The same things were measured in two ways. Each way mixes the same 11 hidden numbers, adds some noise and spreads widely along 6 directions of its own, which tell nothing about the thing.
Some things both ways: the first way, then the second way.
[ 14, -19,  21,  10, -10,  -7, -17,  10,  -7,  -6,  23,  13,   6,   0,  -4,
   4,   2,  -1, -10,   6,  -7, -10,  -1,   4,  21, -13,  16]
[-12,   4, -13,  11,  -3,  -5,  -5,  -5,  11,   2,  -3,  20,  29,   1,   1,
   6, -10, -14,  11,  13,  -7,   0,  10,  14,  -7,  12, -10,  -5]

[-13,  34, -10,   2,  11,  31,   6, -12, -24,   5,  14,   5,   5, -32,  -6,
   4,   8, -14,   2,  -6,  -3,  16,   0,   1,  19,  14,  16]
[  1,  -5, -23,  -4,  -4,  -3,   3,  -1, -12,  -7,   7, -20,  -7,  -4,   1,
   1, -12,  10,  -7, -14,  -2,  -7,  -3, -14,   6,  -9,  -4,   6]

[ 20, -10,   8,  12,   4,  23,  -8,   8, -11, -11,   5,  14,   9, -29,   4,
  17,  -1,   2, -11,   4,  -6,  12,   2,   6,  13,  -3,  33]
[-15,  30,  -9, -10, -24, -13, -21,  14,   1, -11,  -5,   2,   8,  -7,   7,
  -9, -10, -12,  -5,   3,  23,  14,   3,  24,  -8,   5,  -7, -13]

[ 13,  -8,   2,  26,  -9,  12,  -5,  -8,  -6,   7,  28,  14,  24, -20,  12,
   1,   2,  15,   9,  -5, -14,  30,  14,  10,   9, -11,  16]
[ -6,   5, -21,   8,   1,  10,  -1,   3, -13, -13, -17,  35,  12,   3,  -7,
  -1,  14,   5,  24,   1,   6,   1,   0,  22,  22,  -1,   1,  -6]

[ 12, -15,   8,   8,   0,  -7,  -9,   5,  -6,   3, -12,  11, -17, -22, -25,
   3,  -1, -12, -25,   1, -14, -17,   6,  17,  -9,   3,  20]
[  6,  10,  16,   0, -10, -15,  -5,   2, -10,  12,  10, -16, -12,   8,  20,
 -15, -10, -13, -14,   8,  13, -14,  21,   1, -16, -10,   9, -11]

[ -3,  34, -16,  -6,  10,  34,  13,  -3, -10,  -3,   7,  -1,   2, -21, -20,
   2,   7,  -1,  26,  13,  -1,  25,  16,  -8,  11,   5,   0]
[  9,  16,   2,  -3,  -4, -20,  -2,  -4,  -7,  -9,   2,  -6,   5, -16,   2,
  -8, -30, -12,  -1,   1,  -5,   2,  -4, -26, -12, -13,   2,  -6]

[  7,  12,   4,   7,   1,  -1,  21,  -4,   3, -10,  -4,   9, -11, -16, -34,
  -6,   4,  15, -19,  -8,   3,   1,  30,  22,  -2,   3,  -2]
[ 10,   0,   2,   9,  -7,  -9,  -8, -10, -27, -14,  -1,   1, -19,   2,   3,
  -3, -14,  -4,   6,  11,  21,  -4, -18, -15,   6, -10,  -9,   3]

[  2, -14,  20,  10,   4,   2,  11,  13,   4, -25,   2,   7,  -5,  -2, -14,
  12,   4,  -1, -30,   1,  16, -17,  -1,   0,   6,  17,   4]
[ -5,  22,   9,  19, -16, -16, -23,   1,  -1,  -1, -19,  13,   9,  -3,  -1,
 -10, -14, -22,  -5,  24,   8,  14, -13,  21, -16,   4, -13,  -7]

[  7, -11,  16,  -2,  19,  -5,  11,   1,   6,   7,   1,   6,  -8, -17,  13,
  -2, -18,   8, -11, -23,   4,  -1, -10,  12,   9, -14,   6]
[-17,  -1,  -1,  21, -20,  11, -24,  -5,   1, -13, -10,  13,  13,  -8,  -2,
  -2,  12,  -3,   5,  10,  20, -13,  12,  36, -17,   3,   8, -10]

[ 13,  -4,  -8,  -7,   9,   0,  -6,   9,  21,  -8,  -9,   3,  -9, -19, -22,
   1,  -5,  -4,  -2,  -1,   2,   3,   2,  -6,   1,   8, -13]
[ -2,  -7,  -1,   3,   4,  13,   5,  -9,  -5,  -6,  -4,  10,  14, -11,  -9,
  -1,  -2,   6, -11,   1, -13, -12,  -9,   3,   3,   4,   3,   7]

[ -7,   2,  13,  24,   1,   8,   0,  -9, -16,  11,  30,   5,  15,   2,  13,
   9,   5,   0,  11,   4, -11,  12,  -9,   6, -10,   6,  12]
[  8,  11,   7,   7,  -2,  -9,  11, -13,   5,  -6,   1,  24,  25, -12, -10,
  -1,  -9, -20,  24,  19,  -6,  -4,   0,   4, -16, -29,   9, -18]

[ 17, -26,  17,  10,  16, -31,  -5,   3,   0,   2,  -6,   3,  -4,   5,  -8,
  12,  -7,   2, -13,  -6, -19, -22,  -8,  22, -22, -13,  14]
[ -8,  18,  -5,  -1, -20, -10, -24,  18,   6,   7,   2, -18,  -2,  24,  16,
  -6,  11, -18, -10,   7,  11,   5,  38,  13, -20,  16,   0, -24]

[  3,  -7, -19,  -2,   6,   8,  -6,  -2,  -3,   9,   9,  14,  -2, -11,   0,
   0,  -6,  -7,   8,  -7, -20,   3,  -1, -13,   5,  -8,  18]
[  7, -24, -11,   4,   1,  11,  13, -18, -12,  -2,   2,   2,  -3,   1, -10,
   1,  12,  19,   1,  -3,  -6, -10, -16,  -1,  16, -13,   4,  11]

[  4,   5,   2,  25,   8,   2,  -6,   2, -20, -12,  13,  12,  15,   2,  -1,
  13,  10, -10,   4,   7, -20,  -2, -10,   0,  -8,  13,  18]
[ -8,   7, -18, -12,   4, -11,  17,   7,  -7,  -4,  -2,  -2,   8,  -5,  -3,
  -5,  -6,  -1, -10, -16, -10,   4,   2,  -8,  15,  -5,  -3,  -3]

[ -5,  11,   7,  16,  -1,   6,   2,   9,   8, -16,  10,  13,  10, -18,  11,
 -10,  -8,   7,  -8, -20,   4,  -6,  -5,  -7,  23,  14,  13]
[-20,  22,   5, -12,  -1, -30,  12,   0, -14,   9,  12,  -6,  16,   6,  24,
 -17,   0,  -1, -14,  -5, -17,  -2,  27,  24,  -2,  -2,  -3,  -5]

[-19,  17,   8,  -3,  15,   1,  11,   9,  11,   0,   4, -12,   4, -12,   9,
  -9,  -8,   0,  21,  -9,  10,  -5, -10,   0,  17,   3, -12]
[ 10,  -5,   8,   2,   5,  10,  12,  -8,  16,  -4,   2,  -8,  11,   2, -13,
   6,   1, -14, -14,  15,  -7,  -1,  -9,  -9, -12,  -2,   1,  -8]

[  7, -28, -16,  -4,   9,   3, -20,  -3,  -4,   4,  25,  13,  -1,  -6, -10,
  23,  -6,  -1, -14,  -7,  -7,  -3,   6,  -2,   2, -13,  -3]
[-20,   2,  -6,  13, -12,  16,  13, -13,  11,  -2,   1,   8,   3, -10, -10,
   8, -15, -18, -10,  18,   5, -10,  -6,  37,  -5,  -9, -15,  10]

[ 14,   5,   9,  -1, -10,  -3,  -3, -17,   0,   8,   9,   2,  -3, -17, -29,
  -2,   2,  16, -13,   3,  -5,   6,   9,  10,   1,   8,  -5]
[ 25,  13, -27,   1, -21,   3, -21,  -1,   4,   4,  -6,   8, -15,  26,   0,
   0,   2,   1,  30,  17,   4,  21,   1,  -9,  10,   3, -10,  -5]

[-13,  10,   9,  -4,  15,  16,  20,  -4,  -8,   0,   5,  -9,   8, -14,  -3,
   7,   7,  -4,   5,   0,   7,   0,  -9,  -3,  12,  12,  17]
[ 12,  13,  13,  11, -10, -13, -17,   3,   3,   5,  -8, -15,  -4,  12,   7,
 -11,  -4, -20,  -9,  14,   2,  12,   4,  -4, -21,   2,   4, -16]

[ -1,   0,  19,  -5,  -2,   1,   7,  14,  16, -13,   3,   9,  -5,  -5,  10,
  -7,  -9,  19, -10, -14,  10,  -6, -11,   5,  27,   0,  -5]
[ 10,   9,   1,  -6,  -7,   3,   7, -14,   7,  -4,   7,  -5,  -3,  10,   4,
  -1,   0,  -6,  12,  11,   7,  21, -12,  14,   1, -10,   2,  -2]

[  9,  -7,  11,  14,  -3,   1,   5,  18,  12, -21,   6,  16, -16,  -5, -22,
  -7, -11,   9, -15,   4,  13,  -8,  24,   1,   1,   0,  -9]
[ 11,   3,  -2, -10, -23,  -7, -12,  -8, -15,   0,  -1,   9,  -8,  -4, -11,
  -9,  -3,   0,   0,  11,  -4,   5, -18,  -7,   0,  -9,  -1,   2]

[ 11, -11,  27,  11,   8, -13,   4,  12,  -3, -16,  -3,   2,   0,   2, -12,
   9,   2,   5, -13,   5,  -4, -19,  -5,  15,  -5,   2,  12]
[ -5,  -3,  12,   0,   5,  -1,  -4,  -6, -11,  -6,   2,  -1,  11,  -8,   9,
  -5, -14,  -7, -12,  -7,  -5, -11,   7,  -9,  -8,  14,  12,   0]

[-10,  14, -24, -21,  11,  18,   4,  -5,   4,  17,   3,  -4,  -4, -16,  -6,
  -4,  -4,  -5,  26,  -3,  -9,   9,  -4, -17,  11,   1,  -4]
[ -4, -11,   3,  -7,  17,   2,  46,  -6,  -1,   6,   7,  -2,  -5,   1,   0,
  -1, -11, -13, -19,  -4,  10,  -1, -14,   6,  23, -16,  -1,   6]

[  2,  -4, -11,  -2,  26, -12,   4,  -2,   6, -16, -10,  -4,  19,  12,   6,
  18,  -3,  18,  10, -15, -22, -15, -21,  -3, -21,  12,   9]
[ -3,  13,  30, -10,  13,  -6,  29,  -9, -12,  -4,  10, -25, -13,   9,  16,
 -16,  -1,  -9, -30,  -9, -12,   2,  14,  -3,   3,  -3,  10,   1]

[ -4, -18,  22,  23,   1,  10,  15,   2, -12,  -3,  13,   2,   2,   4,  -2,
  12,   5,   3,  -2,  18,   0,  -5,   8,   7, -21,  12,   9]
[ 32,  -8, -10,  -2, -12,   5, -24,  -1,  -4,  18, -13,  -6,  -3,  17,  -2,
 -17,  20,  18,   8,  -6, -31,  16,   1, -13,  -3,   2,  29,  -5]

[ -1,   1,  22,  13, -12, -14,  -9,  21,   1, -11,  21,  19,  -8,  -1,  13,
 -23, -26,  20,  -2,  -8,  -1, -25,   2,   5,  30, -16,  -5]
[  2, -13, -16, -21,  -8,  10,  25, -21,  -1,   2,  18,   6,  -4,  -1,  -4,
   0,   0,  14,   4,  -9, -11,  -8,   2,  -4,  20,  -9,   5,  14]

[ -2, -11,   7,  25,  11, -29,   6,  20,  12, -21,  -7,  13,  -4,  25,  -9,
  -1,   5, -12,   2,  -1, -15, -19,  -8,   5, -21,   6,  -3]
[ 24,   5,   5,  18,  -3, -18,  -4, -15,  13,  -9,  -4,  -4,  23,   4, -19,
   3,  10, -10,   9,  28, -22,  10, -17, -22, -26, -21,  -9, -20]

Other things, the second way, with their names:
(407): [ 21,  -6, -11,   3,  -5, -16,  -9,   0,  -4,  24,  -7,  18,  12,  12,   3,
 -13,   8,  18,  -1,  13, -10, -10,   2, -12,  11,   5,  -6,  -4]
(57): [-10,   3,   2,   5,  18,  -6,  36, -18,   7, -24,   4,   2,  30, -19, -11,
   5,  -7,  -4,   0,  -4, -11,  -4,  -8,  -4,   1, -18,  -4,  -4]
(72): [ 13, -11,  -5,   0, -10,  11,  -8,  -6,  -7,   4,  -3,  17,  -4,   2,  -3,
  -2,  -2,   7,  -1,  15,  17,  -8, -20,   5,  12,   3,  -3,   7]
(245): [ 25,   6,  34,  15,  -6,   0, -17, -27,  -7,  -5,  -5,  -3,   5, -13,  10,
 -22,  -7,  12,   4,  10, -10,  -3,  -9,   1, -23, -13,  29,   2]
(430): [ -8,   7, -39,  -8, -14,  12, -18,   5,  -4,  -9,   2,  -8,   0,   5,   8,
   5,  -3,  18,   8, -11,  -1,   4,   8,  13,  10,  15,  -8,   8]
(21): [  2,  22, -13, -14,  -6, -11,   9,  12,   0,  -3,  -2,   7,   2,   7,  -4,
  -4,   1, -10,  -2,   9,   9,  13,  -6,   5,  11,  -9, -14, -13]
(126): [ 10,   0,   7,  11, -16,  -7, -16,   6,  -2,  20,  -4,  -7,  -7,  16,   7,
 -11,   8, -15,  -7,  17,  10,  -4,  13,  14, -19, -10,  12, -17]
(146): [  8,  26, -16,  -9,  -7, -13, -11,   4,  22,  -2,   3,   4,  32,   0,   6,
   0, -11,  -2,  12,  10,  -7,  14,   7,  -3, -11,  10,  -9, -15]
(455): [-14,   4,  -2,   0,  17, -11,  14,  10, -18,  -8, -16,  26,  18,  -5,  -1,
  -5,  -7, -13,  -6,  -6,   8,   4, -11,   5,  22,   8,  -4,  -6]
(280): [  3,  12,  13,  21,   7,  -1,   4,  -8,  15,   8, -11,  12,  20,  -7,   3,
  -3, -30, -30,   1,  20,  -9,   4,  -3,  14, -17,  -4,   3,  -4]
(117): [-14,  -7, -21,  12,   1,   9, -15,  -1,  -4,  -3, -16,  23,  25,  -9,  -8,
   5, -12,   1,  -5,  -1, -18,  -5,  -6,   5,   7,  31, -11,  12]
(370): [-14,  -3,  -7,  19,  -3,   2, -18,   0, -14,  -2, -17,  13,  16,  -7,  -5,
  -5,  -4,  -6,  -4,  -6, -23, -13,  19,   2,  -9,  16,   8,  -1]
(229): [  1,   4,   8,  11,  -9, -21, -14,  -1,   6,   5,  -6, -13,  12,  10,  10,
 -14,  10,  -2, -12,   4,  -2,   5,  16,  -1, -16,   8,   4, -16]
(185): [  3,  21, -23,   2, -12, -16,  -1,   3,   5,   1,   6,   9,  13,  12,  -1,
   7,  -2, -17,  26,  21,   1,   7,  10,  12,  -8, -21, -18, -19]
(89): [ 22,  15, -11,  14, -22, -11, -10, -15,  18,  -9,   2,  -9,   2,  15, -18,
   8,   6, -17,  25,  31, -13,  19,  -3, -16, -24, -23, -16, -20]
(171): [-16, -14, -21,   4,  -2,  -8,  -4,   1, -13,   4,  -1,   6,  13,  -1,  -1,
   5,  -9,  -5,  -7,  -4,  -7, -12,   6,  -3,   3,  12,  -9,   2]
(71): [ 10,  -9,   7,  -1,   3,   8,  -1,   3, -24,   8,  -4,   0, -17,  14,   8,
 -10,   6,   4, -16,   3,   9, -10,  -5,   0,  15,   6,   6,   5]
(32): [ -7,   0,  -5,  -3,  -7,  -2,  19,  -6,   8,  -1,   6, -21,  -7,   5,  -6,
  -2,   3, -12, -15,  -7, -11,   4,  12,  -1,  -4, -11,   2,  -5]
(172): [-14,  19, -10,   0,  -6,  -5, -10,  12,  -7,  -6,  -9,   7,  13,  -8,   1,
  -5, -12,  -6, -14,   2,   2,  -2,   2,  16,  -1,   8, -10,  -3]
(262): [  4,  30,  -1,   0, -15, -18,   2, -11,  22,  -4,  11, -11,  13,   8,   5,
   1, -10, -22,  14,  21,  -8,  21,  11,   8, -23, -13, -12, -16]
(188): [  9,  -6, -24,  -2, -14,   2, -11,  -2,  10,   3, -10,  19,   9,   0,  -8,
  -1,  -2,  10,   5,   7,   9,   7, -16,  -6,  16,  15, -10,   3]
(323): [ -9,   7,   3, -11,   1, -13,   2,  14, -27,  10,  -9,   7,   3,  -5,  10,
 -23,  -1,   4, -22, -14,   0,  -6,   3,  16,  13,  -1,  13,  -1]
(6): [  4, -22,   7,   9,  15,  17,  31, -28,  -2, -11,   4,   4,   6, -11, -13,
   7,  -4,   1,  -2,   2,  -8,  -9, -24,  -1,   8, -17,   6,  13]
(383): [ -6,   1,  -2,  -3,   1,  10,   5,  13,   3,   3, -12,  14,  -1,  -1,  -3,
  -3, -16, -21, -18,   1,  18,  -1,  -1,   3,  12,  17,   0,  -2]
(239): [ 10,   4,  -7,  -3,  -1,  -3,  -8,   1, -11,  -4,  -8,  12,  11,   1,  -6,
  -8,   3,   8,   0,  -3, -21,  -4,   8, -23,   5,  10,   3,  -5]
(101): [ 16,  13, -18,  -6,  -4,   2, -11,   6,  -5,  -4,  -7,   5,  -2,   3,   5,
  -5, -10,  11,   5,   2,  12,   9, -16,  -4,  15,   4,  -7,   2]
(152): [ -8,  -2,  -9,  16,  -4,   9,   9, -27,   8, -17,   3,  13,  21, -16, -13,
  13, -10,  -4,  16,  16,  -5,  -4, -18,  22,  -7, -17, -11,   8]
(128): [  2,   9,  -9,   5, -27,  -1, -29,  -7,   3, -11,  -2,   8,   3,   8,  -7,
   4,   2,  -8,   9,  24,   9,   8,  -3,   4, -12,  13, -16,  -6]
(11): [  3,  -2,   6,  14,   8,  -2,  15, -14,   8,  -3,  -7,   3,  10,   4,  -5,
  -1,  -1,  -3, -10,  13,  -3,   6, -17,   2,   7,   2, -12,   3]
(316): [  1,   9,   4,   3, -18, -20, -11,  -8,   1,  -4,   4,  -1,   7,  -4,   2,
  -4, -13, -16,  -1,  17,  12,   4,  -6,  -1, -16,  -5,  -8,  -9]
(203): [  2,  24,  -9,  -2, -25,  -6, -25,  10,  -5,  -7, -11,  17,   4,  -1,  -5,
 -10,   5,   0,   4,  16,  15,   4,  -1,  18,  -4,  -2,  -7, -14]
(31): [  4, -13, -11,  -6,   1,   4,  -7,   6, -18,  14,  -4,   1,  -5,   1,  13,
 -13, -10,   9,  -6, -21,  -7, -12,  17, -12,  12,  12,  23,   5]
(78): [  8,  -8,  -8,  -7, -15,  12, -13,  -5, -10, -12,  -1,  -8, -15,  -5,  -9,
  -2,  -7,  -5,   8, -11,   0,   4,  -1, -18,  -5,  -5,  23,  -3]
(358): [ -2,  -2,  12,  -5,  10,  13,  24, -24,   5,  -9,  12, -14,   7, -11,   1,
  -1, -16,  -3, -13,  -9, -24,  -4,   4,  -6,  -4,  -1,  11,  12]
(220): [ 14,  -1, -20,  -7, -16,   4, -20,  -1, -24,   6,   0,   0, -14,  18,  10,
 -14,  20,  25,  20, -14, -16,  -3,  27,  -4,  10,  -2,  21,  -2]
(204): [ 15,  -5,   1,  15,  -9,  -2, -18, -12,  -8,  10, -10,   3,   4,  12,   4,
 -13,  16,  14,   8,   9, -16,   3,   0,  10,  -5,  -3,  11,  -1]

Some of these things the first way, each followed by its name:
[-15,  10,   4,  -3,  13,   7,  10, -13,  -2,  10,   1,  -9,   3, -22,  -8,
   5,   2,  -4,  -8, -12,   1,  -9, -12,  -1,  -2,  26,  14] | (71)
[-5, -5, -4,  3,  3, 11,  0,  3, -4,  1, 17,  7,  8, -6,  8,  5,  1,  1,
  9, -4, -8,  3,  0, -3, 15, -7,  8] | (6)
[  5,   0, -11,  -6,  21, -11,   0, -15,  -2,  10,   8,  -2, -10,   8, -34,
  14,   5, -13,   0,   2, -12,  -3,  -4,  -4, -21,   2,   2] | (171)
[ 15,  11,   7,  27,  -4,   7,  12,  -4,   0,  -7,  -3,   8,  10, -29, -12,
  -6,   7,   6,  -4,  -3,  -6,  21,  15,  13,  -1,  14,   8] | (57)
[  3,  18,   1,   0,  -2,  20,   4,  -6,   2,  -3, -13,  -1,  -4, -36, -25,
   2,   6,   2, -13,   5,   1,   8,   6,  10,   1,  29,  -1] | (101)
[ 14,   6,  26,  16, -15,  -8, -11,  22,   7, -15,   9,  27,  -8, -18,   6,
 -27, -14,   7, -15, -13,   2,  -6,  -2,   8,  45, -11,   3] | (220)
[ 11,  -9,  -5,   6,   1,  11,  -9,  30,  13, -19, -12,  21, -14, -18,  -7,
  -6,  -6, -17,  -2,   3,   0,  -3,   2, -13,  16,   2,   6] | (323)
[  0,  12, -11,  -7,  15,   7,  -6,  18,  14, -19,  -5,   7,  -3, -15,  -6,
   0,  -7,  -6,   6,  -7,   4,   2,  -6,  -8,  21,   3, -15] | (172)
[ 20, -27,  20,  19, -15,  -4,  -7,   9, -14,  -3,   1,  11,  -5, -13, -22,
   1,  -2,   5, -14,  25, -14, -21,  21,  14, -13,  -1,  20] | (188)
[  0, -15, -14,  -3,   8,  -1,  -4,   4,  -5,  -5,   3,   4,  15,   4,   3,
  12,   5,  -3,  12,   0, -25, -18, -17, -15,  -1,   3,  24] | (11)
[  1,   8,   3,  -2,  27,  -4,   0, -10,  -9,  -3,  18,  -4,   8,   7,  -4,
  18,   5, -13,   3,  -3,  -2,  -2, -28, -18,   4,  10,   7] | (370)
[ -5,   3,  -7,   2,   2,  26,  -2,  -6,  -8,   3,  35,  11,  16, -15,  14,
  11,   2,   5,   3, -13,   1,  18,   0,  -6,  29,  -7,  11] | (152)
[  5,   7,  11, -12,   2,  12,  -6,  11,  -1,   4,   6,  -4,  -2, -29,  -9,
  -6,  -3,  -9,   9,  12,   7,  -1,  -4,  -7,  35,  -4,   4] | (383)
[  4,  -3,  10,  30,   0,  -7,  -7,   5,   0, -12,   4,  11,   6,  -7,  -5,
   4,   2,  -1, -12,  -2,  -9,  -6,   0,  12, -11,  15,   4] | (21)
[ 12, -13,   5,  21,   8,  -1,  -6,   3,   2,  -6,  -2,  11,   0, -16,  -6,
  10,  -6,   0, -16,  -5,  -9,  -1,  -1,   8, -17,  12,  10] | (203)
[ 14,   0,   7,   6,  11,  -1,   2, -10,  -7,   3,   4,   5,  -3, -19, -14,
   5,   1,  -9, -14,  -2,  -4,   1,  -8,  -2,   3,   9,  11] | (32)
[-13,   4,  19,  19,  -9, -17,  -1,  13,  -1,  -2,  -5,   4, -12,  -8, -12,
 -22,  -8, -11,  -7,   4,  -6, -43,  -5,  -2,  -2,  24,   7] | (407)
[  6, -23,   2,  13, -10,  18,   0,   4,  -8,   1,  15,  15,   7, -18,   2,
   6,   3,  -2,  -8,   3,  -7,   0,   9,  -6,  10,   1,  32] | (204)
